Every row belongs to one group in each of 4 separate groupings. Each group adds its own fixed numbers to the row, and there is some noise. The rows also spread widely along 11 directions, which tell nothing about the answers.
(in the rows, 128 means zero)
Some rows, each with its group in each grouping after it:
[135  72 175  66 181 156 105 156 154 147 128  97 157 104  94 145 113 170
 138  95  87 109 179]
q660 batuk Zur vopa
[116 148 172 132 112 121 124 108 131 136 102 113 148  94 115  96  87 139
 102 110 128 121  53]
q660 patos Fanot vopa
[142 146 137 124  13 143 154 118 103 136 104 129 154 117  64 109 112 128
 101 133  70  55  60]
q180 bak gefi vuzi
[140 137 128 137 114 175 139 128 131 129 126 155 129 129 114 134  70 162
 135 116  90 112 156]
q180 bak Fanot Fovu
[113 130 117 122 107 168 129 138 119 129 115 146 153 137 110  87  99 124
 134 100 128 136  85]
q189 patos Zur geri
[135  95 113 140 201 116  74 121 152  78 140 117 143 111 113 183 117  95
 150  79 111 108 152]
q189 pid vapen gusid
[126 143 100 141 135 151 137 129 119  97 116 103 114 134 132 120  59 144
 150 103 129  77 160]
q306 batuk vapen lireb
[110 110 163 135 126 120  59 102  97 151 131 185 147 191  78  83 147  84
 117 188 129 194 112]
q868 pid gefi gusid
[ 99  97 150 158  99 106  97 110 103 114 162 133 128 126 132 108  42 187
 151 128 119 103 160]
q306 batuk gefi Fovu
[105 142 148 124 155 113 147 123 136 123 123  69 128  72 148 117  96 146
 148 126 171 128 109]
q868 batuk Fanot geri
[151 124 173 131 102  96 153 110  88 124 120 114 140 104 159 144 151 216
 114 210 125 163 154]
q189 patos Fanot lireb
[ 98  63  95 125  94 163  90 134  94 125 119 171 107 176 111  77 196  79
 141 126 139 150 116]
q306 pid Zur vuzi
[ 76 139 149 140  64 159  88  58 135 172 147 142  94 115 120  94  64 144
 149 152 123 156 120]
q868 batuk Zur vuzi
[ 92 102 146  80 179 184 117 130 157 162 133 127 136 108 109 132  69 159
 158  88 113 129 162]
q189 bak vapen gusid
[131  69 133 145  62 135 136  75  93 104 133 116  40 123 152 126 146 204
 119 104  91  65 214]
q868 batuk Fanot vopa
[120 119 149  95 108 117  92 149 102 142 150 144 170 143  83 139 125 121
 182 180 101 146 165]
q660 bak vapen gusid
[125 133 166 105 153 177 129  85 143 170 120 129  97 127 134 135 129 158
 130 175 119 170 194]
q868 pid Fanot Fovu
[ 92  95 194  91 144 111  85 102 123 161 152 112 123 144 106 102 100 168
 146 172 136 142 173]
q180 batuk Fanot geri
[101 140 157 116  68 107 108  84 125 145 125 108 151  75 108 134 136 114
 151 169 123 154  73]
q868 patos vapen vuzi
[106 125 148 134 140 175  85  49 187 175 136 139  91  97 121 147 123 128
 148 143 126 210 128]
q180 batuk Zur Fovu
[103  98 131 126 135 157 122 117 124 128 126 147 129 122 136 104 107 148
 131  85 134 160 111]
q189 patos vapen geri
[134 116 109 148 128 169 123 104 144 115 114 128 113 103 127 148 137 112
 126  89 104 120 112]
q180 pid Zur gusid
[126 111 144 114 120 113  72 141 109 132 148 164 150 156 101 118 161 100
 172 204 130 208 142]
q306 batuk Zur vopa
[ 89  62 130 138 102 137  94  87 142 133 143 147 104  97 134 129 153 155
 156 106 127 180 127]
q189 batuk vapen Fovu
[184 142 152  57  93 195 140 109 122 168 114 134 111 183  52 145 160 142
 128 177  36 102 212]
q189 batuk Zur geri
[115 140 139 106  46 170 144 119 108 161 107 119 136 125 102  87 121 155
 142 167 108 135 115]
q868 batuk Zur lireb
[124 115 144 154  52 106 126  95 104 125 146 134 112  90 144 136 138 167
 160 175 111 160 129]
q306 batuk Fanot Fovu
[148 126 107 122 136 194 160 159 122 127  99 167 150 138 124 108 121 123
 123 100 120 160 106]
q180 patos gefi geri
[116 128 144 105 150  99  80 105 155 121 140  94 148 102  76 159 115  90
 151 139 125  96 126]
q189 bak Fanot vuzi
[109 142 121 161  70 145 114 117 103 141 123 182 154 143  97  74 108  99
 122 145 131 176  44]
q306 bak gefi lireb
[104 106 161  70 135 174  91 120 139 191 126 160 144 160  89 110 151 129
 163 199 130 207 168]
q180 patos gefi Fovu
[ 92 141 155 137  36 115  87  87 114 142 163 136 146  84 120 127  79 144
 174 159  96 147 106]
q306 patos Zur vopa
[132 123 165 100 204 174 107  94 145 160 104 149 118 173  91 110 144 109
  86 132 123 173 133]
q189 pid vapen geri
[116 143 160 136  67  98  81  71 120 142 132 134 128 151  60 118 140  99
 130 192 111 122 108]
q180 bak Fanot Fovu
[143  97  91 174 134 154 148 141  98  85 109 170  77 144 177  97 153 149
 113 106 154 167 144]
q868 batuk Fanot vopa
[ 97 146 133 139  74 159 112 100 143 145 137 156 128  96 117 106  61 143
 147 101 104 152  82]
q189 batuk vapen vopa

New rows, each followed by its group in each grouping:
[145 153 105 140 105 172 162 120 143 119  74 101 134  80 121 124 126 102
 104  73 124  97  37]
q660 patos Zur vuzi
[120  90 126 137 151 119  62  99 136 111 138 146 125 152  95 133 138 112
 139 129 128 159 140]
q189 batuk vapen lireb
[ 96 109 121 111  93 169  74 109 146 151 125 151 140 147  78 108 127  97
 162 129 115 151 115]
q180 patos Zur Fovu
[106 121 111 126 103 172 190 157  86 126  87 117 112 132 140  56  96 162
 118  88 146  73  92]
q306 bak Fanot gusid
[ 78 154  92 151  83 161 153 107 115 136 134 129  91  88 192  99 105 144
 186 121 184 183 114]
q660 patos vapen geri
[139 116 123 161 134 110  93 144 109 101 140 180 155 143 126 131 149  98
 128 165 134 191 120]
q180 pid gefi vopa
[120  86 118 130 132  90  60 156 109  93 133 135 184 149  75 119 141  71
 155 109 132 112  95]
q660 patos gefi gusid
[127  91 122  82 128 159 106 154 138 125 121 121 152 107  99 146 137 112
 165  92 101 101 143]
q660 patos Fanot vuzi
[144 124  74 173  67 162 134 114 140  85 124 111 116  77 132 153 104 127
 150  43  90  73 107]
q660 batuk Zur lireb
[146  72  89 134 164 168  99 166 133  89 141 170 152 139 135 160 128 144
 167  92 111 160 187]
q189 patos Zur Fovu
[113  91 103 134 162 120 111 168 132  88 116 112 132 115 131 103 138 104
 147  74 170 120 101]
q660 batuk Fanot vopa
[ 91  97 119  77 143 175 111 188 115 142 121 124 178 149 101  86 114 113
 176 130 140 129 140]
q306 pid Zur lireb
[ 99 164 132 123 104  97 107 120 133 121 141  72 173  71 112 136  96  91
 186 144 148 122  73]
q306 patos Zur geri
[116 129  67 158  83 180 143 147 126  96 121 171 124  94 159 123 114 119
 165  77 132 164  92]
q180 patos vapen vopa
[158 121 125 127 179 123  75 102 139 103 131 128 110 171  94 154 133 113
 129 152 120 123 195]
q189 batuk Fanot lireb
[133 128 157 105  74 114 126 124 134 137 126  77 176  68  86 147 128 139
 149 144  96  98  94]
q660 batuk gefi lireb
[130  97 108 170 113 164 130 102 143 101 112 128 125  82 153 138 108 158
 110  55 113 124  88]
q180 patos Zur lireb
[107 145 142 126 136 147  93 120 153 144 149 141 151 107 105 131  67 129
 148 123 116 150 120]
q189 bak Zur vopa
[ 88  70 141 128  83 124 109 134  92 134 141 143 138 116 118 102 122 158
 150 105 119 125 118]
q660 bak vapen gusid
[154 157 205 146  86  77  89  32 109 150 132 143 119 129 104 155 146 155
  97 237  88 181 123]
q189 patos Fanot gusid
[119 199 120 145 120 176 147  90 148 148 101 137 100 101 153 117  97 116
 137 132 153 184  88]
q660 patos vapen vopa
[127 105  85 167 102 156 110 113 115  86 117 153 113 130 131 119 111 113
 133  68 113 112 105]
q306 patos Fanot lireb
[ 96  77 144 119 133 154 105 101 105 141 142 147  88 161 121  90 116 153
 129 109 132 129 185]
q868 bak Fanot geri
[124 111 169 141  80 135  73  87  96 155 130 196 111 192  84  78 112 136
 109 158  90 161 125]
q660 batuk Fanot gusid
[164 134 119 149 131 163 114 111 135 114 119 179 114 140 113 146 152 106
 107 120  86 156 129]
q189 pid Fanot vopa
[101  92 119 117 121 174 120 125 131 119 113 111 114 143 107  99  68 164
 131  67 111  63 150]
q180 batuk vapen lireb
[ 96  79 103 142 129 143 126 134 106  98 139 134  99 122 169 117 105 170
 144  97 146 106 176]
q189 pid vapen vuzi
[ 92 109 110 156 165 122  40 100 133 108 147 139 112 160 121 114  90  88
 165 106 162 134 148]
q660 patos Zur gusid
[114 169 166  48 124 211 116  78 165 220  95 132 118 128  75 125 140  96
 144 177 103 180 123]
q660 patos vapen vuzi
[147 119 111 108 132 206 117 104 152 154 103 158 102 137 112 143 164 100
 133 116 103 167 140]
q660 patos Zur vuzi
[121 159 144 139 158  98 119 100 161 114 114  74 131  87 119 138 117 118
 139 151 168 128  93]
q189 batuk Fanot Fovu
[100  69 118 127  96 128  92 124 123 117 133 136 117 124 113 104 175 126
 143 113 135 149 111]
q189 batuk Zur vopa
[164 129 131 122 130 128 122 117 111 108  98 113 133 151  87 136 187  84
 112 158 106 106 126]
q306 pid Fanot lireb
[167 129  99 157  39 120 107 132  95  84 145 165 173 128 103 165 126 126
 156 158  68 122 139]
q180 patos gefi lireb
[139 156 130 139  98 179 161 118 121 146 113 133 100 108 159 128 121 163
 125 140 114 145 147]
q660 pid Zur vopa
[146 146 110 136  85 189 130  96 169 123 101 126 141  77  86 163 100 100
 134  41  56  88  76]
q660 patos vapen Fovu
[161  98 132 150 170 122 107 129 131  81 156 125 135 104 135 183  71 163
 142  68  83 101 187]
q660 batuk vapen geri
[101 137 123 136  61 147 144  77 140 131 118  90 108  61 134 133 117 136
 157  98 117  98  87]
q306 patos Fanot Fovu
[107  97 137 122 144 176  64  97 141 145 133 175 125 158  89 116  82 109
 142  76  91 143 133]
q660 patos vapen gusid
[108  82 139  90 154 145 123 135 127 122 120  98 139 121 115 118 121 145
 142  87 130 100 145]
q180 patos vapen geri
[ 84 124 149 109 165 163  75  84 147 162 150 141  79 160 116 110  67 137
 150 121 138 134 206]
q660 bak vapen vopa
[ 82  92 101 122 151 157  75 163 145 121 126 145 193 120  83  91 108  48
 157  68 143 147  47]
q306 pid gefi lireb
[132 122 165  72 141 124 142 122 107 156 148  98 115 142 132 138 143 190
 162 221 142 146 238]
q189 batuk gefi geri
[154  80 103 158 154 127 100 125 133  74  99 134 138 151  81 130 181  76
  86  69 113  86  94]
q189 pid gefi Fovu
[ 97 110 120  99  90 165 129 150 139 124 135 106 149  98  93 103  60 138
 172  57  99  60 110]
q180 batuk Fanot geri
[110 104 146 155 142 119 112 103 114 121 140 139 102 130 160 114 124 165
 109 139 154 152 156]
q189 pid gefi vopa
[157 134 174 135 193 118 126 100 124 124 100 131 129 146 124 116 142 141
  73 146 141 166 107]
q189 patos Fanot geri
[ 82 118 143 134 131 196 113  62 129 162 103 141  68 159 113  68  68 131
  95  68 114  94 111]
q306 pid vapen gusid
[ 98 146 194 102 129 157 115  83 126 199  93 147 125 145 107  71 115 139
  93 181 148 197  75]
q660 patos vapen vuzi
[ 98 117 140  76 105 202 136  96 128 188  85 140 100 179  74  64 159 127
 105 138 127 135 118]
q189 bak vapen lireb
[152  75 166 133 204  94  73 110 108 112 153 152 119 188 113 130 132 157
 105 162 132 163 209]
q189 batuk gefi geri
[ 96  54 188 108 134 138  93 123 111 163 141 155 158 120 137 112 112 205
 134 148 112 192 148]
q180 patos Zur gusid
[119  95 141 152 114 128 111  83 114 129 114 129  93 148 129 111 176 146
  99 151 141 144 135]
q189 pid Zur Fovu
[158 146 113 129 142 153 114 146 121 112 118 154 139 162 104 126 108 119
 129 158 118 142 142]
q189 batuk Zur vuzi
[147 149 114 182 141 114  80  78 136 101 141 137 104 125 136 170 135  84
 128 153 133 154 135]
q660 pid Zur vuzi
[128 112 137 119 129 133  92 100 133 126 126 104 127 112 108 157 128 125
 151 114 105 105 148]
q660 patos Zur gusid
[113  95 171 136  87 108 106 134 100 127 120 132 168 125  96  92 128 141
 114 131 113 115  83]
q660 pid Fanot Fovu
